The rows of a group lie close to one hidden flat surface of 9 dimensions, which passes through zero. Surfaces can cross.
Known rows, each followed by its group:
[-15  18  12  21  18  -5  -2  35  16   9   7  -6 -10  -8  -9 -11   1  -3
 -51]
Z_388
[-22 -18  14  37 -26 -13 -12  31  -4  36  -1  11 -11  19 -26  19 -29  33
  25]
Z_731
[-23   5  45   8 -24   8   8  -5 -15  -2  17   9  -1  12 -12   2 -11 -23
   8]
Z_731
[-23  15  15 -13  21  -2  17  -7  17  -2  14  18 -42  19  13 -22 -10  -5
  -3]
Z_523
[ 22   6  47  20   1   0   6   2  -5  47  39  19  10  -1  24  13 -12 -55
 -37]
Z_731
[ 63  53 -21   3  75  -7  -6 -13  18 -36 -41   1  17   1  15  -6  25   0
 -21]
Z_784
[ 16  -3  12  11  18  -4 -22   8   0  -7  -3 -17  17 -39  11  -2   7 -28
  -7]
Z_523
[-10   2  16  28  23   3  -3  -2  19  11 -26  65  21  45 -18  32 -10  46
  -3]
Z_523
[ 27 -16 -29 -44  -2  -5  15  10  14   0 -18  13 -40 -42   2 -40  10 -40
  26]
Z_388
[-24  -4  -6  11  22  -4  19   2 -48  38  54 -25 -19  30 -13   3   4  56
 -18]
Z_523
[ 18  -5   3  -1  -5   1   0 -12  -6   8   0   0 -11  -3   5   1  -2 -28
  17]
Z_523
[  3 -41 -18   3  -5  -6 -20  -9  -1 -15  13 -44   7 -30  15   8   6  11
   3]
Z_523
[ 54  16 -19 -10   0  -7  25  -7  -3   8  -2   1  12   7   1   7  18  12
  -1]
Z_388
[-29  -4 -63 -19  27  13 -23  -5  13 -15 -15 -40  -2 -10  28  -2  21  37
 -22]
Z_388
[ -3   3  45   8 -23 -22   1  22  10  19  21  18   3  -1   5   5 -21  12
  26]
Z_784
[ 20 -30 -39  12   1   8 -16   9 -16  46   2 -30 -16 -40  -3   4  18 -19
 -10]
Z_784
[-26  -3  38  30 -10  11  -4   7  70  15 -29  48 -11   6 -12  26  -6   3
 -15]
Z_731
[ -9  -6  46  22 -24   5   2 -17   9  11  12  15  10  25   2  34  -9   9
  11]
Z_388
[-46  -7 -17 -16 -23  22  13 -10  -7 -30  -3  22  21  28 -18  -3  -9  13
 -19]
Z_784
[-15 -12  41  44  24  -3 -19  -1 -10  11   6  43  29  24 -13  25 -22  11
  -5]
Z_523
[ 28   4  11  -1  21 -29 -16   2 -12  -7   0  12  23   8  18   5 -15  27
  44]
Z_784
[-17  11   1 -23 -58 -18   9  26  24  11   2  22  12  23  23   3 -28  40
  20]
Z_731
[ 10 -21 -23 -35  -2   1  -3   4   4  -2 -13   8 -27 -38  10 -20   8 -30
  36]
Z_388
[-32   8  57  19   4   9  -8 -19  20 -11   1  -6 -28  10  -7  11 -10 -10
  29]
Z_784
[-18   0 -28 -26 -40  -8   1  -2  21 -28 -12 -26  -2  18  19   1  -9  43
  26]
Z_731
[ 10  21  20 -37 -53 -11   1  58  10  13  -7   1  -2 -69   8 -32  -1 -52
  23]
Z_523
[-39  30   3  -2 -19  13  12 -16 -29 -50  -5 -17  -1  52 -31 -11 -17  10
   9]
Z_388
[  1  -2  -2  18  18   0 -10  -8  22   7   8 -33  -7  -4  20  17  13  16
 -25]
Z_388
[ 22   3   5   0 -22   6   5   7  -3  27 -13  34  16   0  -8   9  -1 -25
   1]
Z_523
[-11  23  17   2  22  17   3  -7  25   1 -27  27 -20  10 -12  -1   7  -6
   6]
Z_784
[ -5 -13  18  -3  25   6 -15 -50  11  -9  -1 -24 -57   5  21   7   3 -11
  61]
Z_784
[-14  -6 -27  17   5  -6  -5   0  28   4  -6   4 -12  32  12   4 -17  23
 -36]
Z_731
[-15 -16  41  38  59   3   1 -36 -23  25  43  41 -13  52   2  12 -23 -19
 -25]
Z_523
[  3  30  -3 -26  -5  20   3  15   1 -46 -32  17  70 -26 -12  -6  25 -10
 -31]
Z_731
[ 15  25  49  20  -1 -12  -1  30   6  -1   9  18  42 -11  -1   3  -6 -12
 -35]
Z_784
[  8  -4 -25  19  45 -16 -13   9 -11  -6  19 -45 -17 -15  10 -16   1   9
 -33]
Z_388
[ -4 -22 -22   2 -38  19  11 -26 -55 -10  24 -50  11   9 -16   1   2 -28
 -16]
Z_523
[-49 -46   4  -4 -24  -2  20  -6  27 -29  18  47   4  30 -10  -6 -23  18
 -26]
Z_388
[-18   7  17  22 -21  -6   9  -5 -20 -23  20 -39 -37  28 -26 -14 -28 -19
  -2]
Z_784
[ 24   0 -37  -9 -27  -8  21  13 -29  35  10 -46 -22  -7 -18   2  23  37
  18]
Z_731
[-15 -25  -7  23  20  -4 -26   2  -2  11  19   1  48  10  23  31  -6  47
 -29]
Z_388
[ 41   3 -16  -9   0  -5  24   2 -19  50  21 -25 -32 -20  -5   0  28  -2
   6]
Z_731
[ -5   0  -3  15 -27  -9   0  26  26  31  -1 -38 -40 -19  -9   7  12  32
  10]
Z_784
[-15  -3  47 -20 -35  -8   8 -10 -28 -10  25  -2 -12   7   1  -6 -19 -16
  65]
Z_731

New rows. What belongs after each?
[ -6   0 -17 -12 -28  18  39 -26  29  10  -6 -38 -77  10 -30   5  32  28
  24]
Z_731
[  8   4  -7  13  10 -33  10  22 -38   2  23  14  19  33 -15  -5 -25  47
  -6]
Z_388
[-61   0   5  18 -22   5 -11 -10  -5 -46  10   1  19  67   1   3 -52  11
 -31]
Z_731
[ 47  20 -29 -14   0 -18  21  29  30  36  -6  -2 -30 -22  12  -8  22  16
  -9]
Z_784
[-15  47   3 -24 -13  -6  33  40   0  29  -1  19 -23  11 -20 -22   6  28
   4]
Z_523
[-12 -16  -2   1  52 -27 -13  -1 -17  15  22  41 -25  29  27 -21 -40  -1
  11]
Z_731
[ -2  25 -40   5 -26  21  16  -2 -37  -1 -21 -23  27  38 -44  20  18  51
 -12]
Z_523
[ 34 -26 -41  19  31 -17 -61  -6  -2 -24 -10 -49  47 -27  54  16 -13  -4
 -20]
Z_731
[-39 -23  -1   0   9   9   2 -23  20 -47  13  -1   1  17   6 -10 -10   4
 -33]
Z_523
[ 38 -11 -41 -27  -1  12 -10 -41  -7   5 -14 -23  19  -2  36  28  30  16
  43]
Z_388
[  5   1 -12  13  29   0 -14  11 -71 -15   8 -11  42  -8 -25 -15  -4 -11
 -14]
Z_731
[-31  -4  41  20   7  -3 -12  14  -2 -11   9  26  26   4 -13   3 -20   1
 -11]
Z_523
[-24  -7  18 -11 -43  24  22  -7  -4 -22  11  34   8  16 -14 -21 -21 -78
 -40]
Z_523
[ 23   5 -27 -31  16   0   9  -8 -18 -12   0 -22  -2 -17   9 -14  21   0
  14]
Z_731
[ 11 -15   5  34   1   8 -28   8  14   3 -34 -12   9 -42 -32  25  25   8
  20]
Z_731
[  8  -5   0  -4   6   0  -1  -2  26  -7 -10  20   0  -6  12  -5   1 -15
  -6]
Z_523
[-51  -3  63  -3 -40  17  30 -16  19 -22  41   6 -11  16   2  -5 -14 -32
 -23]
Z_784
[ -1 -12  19  27 -18 -13 -25   2 -32  10  20 -27  18   6  10  16 -26 -10
   6]
Z_731
[  8  40  -6  26  36  11 -41  16  -8  33 -12 -43  41 -24  25  37  24  23
 -31]
Z_388
[-13 -12 -11  10 -12   0   3 -11   2   1   2 -30 -30  22  -8   5  -8  20
   9]
Z_731
[-33  16   8  -6 -11 -10 -30  43 -29  38 -11  19  13  -4   1   0 -22  28
  52]
Z_388
[-27 -23  -4  -1 -45  14   7 -11  30 -38 -29  44  24  34 -19  12 -21   8
  -1]
Z_523
[-14  -2 -12 -12  24 -13  11  -3 -29   4  22  19 -25  29   1 -24 -24   6
  13]
Z_731
[  1  24   1   2 -21 -20  22  13  -6 -21   7  -8 -19  35 -21 -23 -22  10
  -5]
Z_784
[-20  14  24   3  43   1 -13 -36 -14 -33  19 -44 -47  12  16 -23 -13 -28
  19]
Z_523
[ -6   1 -21 -39  43   9  -7 -20  -9 -66 -17   5  13 -10   9 -26  11  -3
  27]
Z_731
[  3  -1 -47  14  -4  13   0  15  -2  23 -21 -35 -34 -17 -28  -5  21  -4
 -28]
Z_784
[-20 -17   7   9  33  -7  -3 -24 -19  -4  20   2 -39  31   1 -13 -25  -7
  15]
Z_731
[-43   8  35   8  -4 -13   5  11   1  14   8  27 -23  42 -13   4 -28  54
  48]
Z_523
[ 15  18  -5   5 -18  12  27  -8 -14  20  20 -31  -3   5  -5   8  16 -16
 -41]
Z_731
[ 15   5  30   7 -31 -19   6  19  19  59  32  26   3  12  48   8 -25 -14
 -16]
Z_731
[ -1  29  28   6   4   8   2  17  -4  14 -13  43  16   4 -17  -2  -9 -30
 -15]
Z_523
[-38 -13   9  37 -13   6 -23   3 -35 -33 -11 -19  23  17 -45   9 -20  12
  11]
Z_731
[-34  13  28   7   3   3  -1 -17 -15 -16   7  -8 -29  38  -7  -3 -21   9
  28]
Z_523
[  3 -14 -20   7  43  -4 -28 -24  -4 -33   3 -15  12  11  32  -5 -16 -16
 -29]
Z_731
[ 11   6 -27   6 -24  12  16  15  38  23 -38 -11 -20 -20 -37  18  38  42
  -1]
Z_731
[  6  32 -15 -24 -38   6  11  27   6  -1 -30  -5  13  -9 -16 -10  14  -1
   5]
Z_523
[-39  -6 -35 -13   2  15  31 -14  -9 -23  27 -20 -10  32 -12 -13   9  30
 -60]
Z_523
[-33 -20  30  -6 -19  17   4  -4  -9  17  14  31   1   3  -8   1 -13 -30
   4]
Z_784
[  8  18  15 -21 -81   1  16  33  -4  14  -6 -12  31 -20 -12  17  13  22
  30]
Z_731
[-40 -21  -8  16  48  28 -22 -47  19 -83 -39 -11 -20   7 -31  -7   9  -3
  10]
Z_731
[-25 -22  60  26  40   1 -30 -19  35 -40  -1  58  12   4  19  -1 -36 -57
 -17]
Z_523
[-17   0  -2   8 -19   8  10  -4 -20 -10   4 -21  -4  17 -29   2  -3  10
  -1]
Z_731
[ 40 -13 -16 -23   4 -11   7  -2  -7 -12  29  -3  50 -18  41  -3  13  -6
 -41]
Z_784
[ -2 -29   0  19  32   2 -36 -15 -13 -27 -19 -20 -11 -26 -22   6   7   4
  54]
Z_731
[  0 -13 -34  13  -5 -23 -21  11 -14   8   1 -19   7  11  11   4 -21  33
  -3]
Z_731
[-13  -5 -17  -1  -2  -8 -18  -1 -19 -30   0 -14  27  10  12  -4 -18  13
   1]
Z_731
[-12 -18  42  -8 -27 -21   2  -3  12 -10  45 -14  12   0  36   9 -17  25
  30]
Z_784
[-19  27 -34 -34  24  12  17   4 -25 -55 -12  18  30  16 -18 -30   7   9
 -34]
Z_731
[  9 -50 -50 -16 -12 -12  22   0  20  38  21   4  -8  -1  17  13  19  62
 -12]
Z_523
[ -2 -15 -21  -2 -63  -4  -4  49 -16   5  -2 -24  53 -41 -26   9  14  28
  -4]
Z_523
[  7  13  -2  17   1  19   2  -6   5  -3 -29  41  37  26 -23  19   3  -4
 -31]
Z_523
[ 29 -12 -33  -9 -12  -1  20  -6 -45  49  37 -40 -16  -9  -1   0  18  -2
  -2]
Z_523
[ -7 -24 -25 -22 -11  23  11 -48   5 -50  -7  -5   8  15   0  -2   6 -16
  -1]
Z_388
[ 12 -10 -52  11  14 -13 -12  21 -10  17 -19 -18 -16  -9 -26   5  12  51
  13]
Z_731
[ 30  14 -48 -39  -8 -17  42   5   6   5  -1   9 -33  18   5 -29   1   8
  -2]
Z_784
[-39  16  19  25 -17  17   0   5 -19 -25 -11  16  42  35 -44  13 -16  21
 -22]
Z_523
[ 67  19  -9   7  -9  -5  -9  -4 -23  52 -31   4   4  -8  -1  27   9 -16
  53]
Z_523
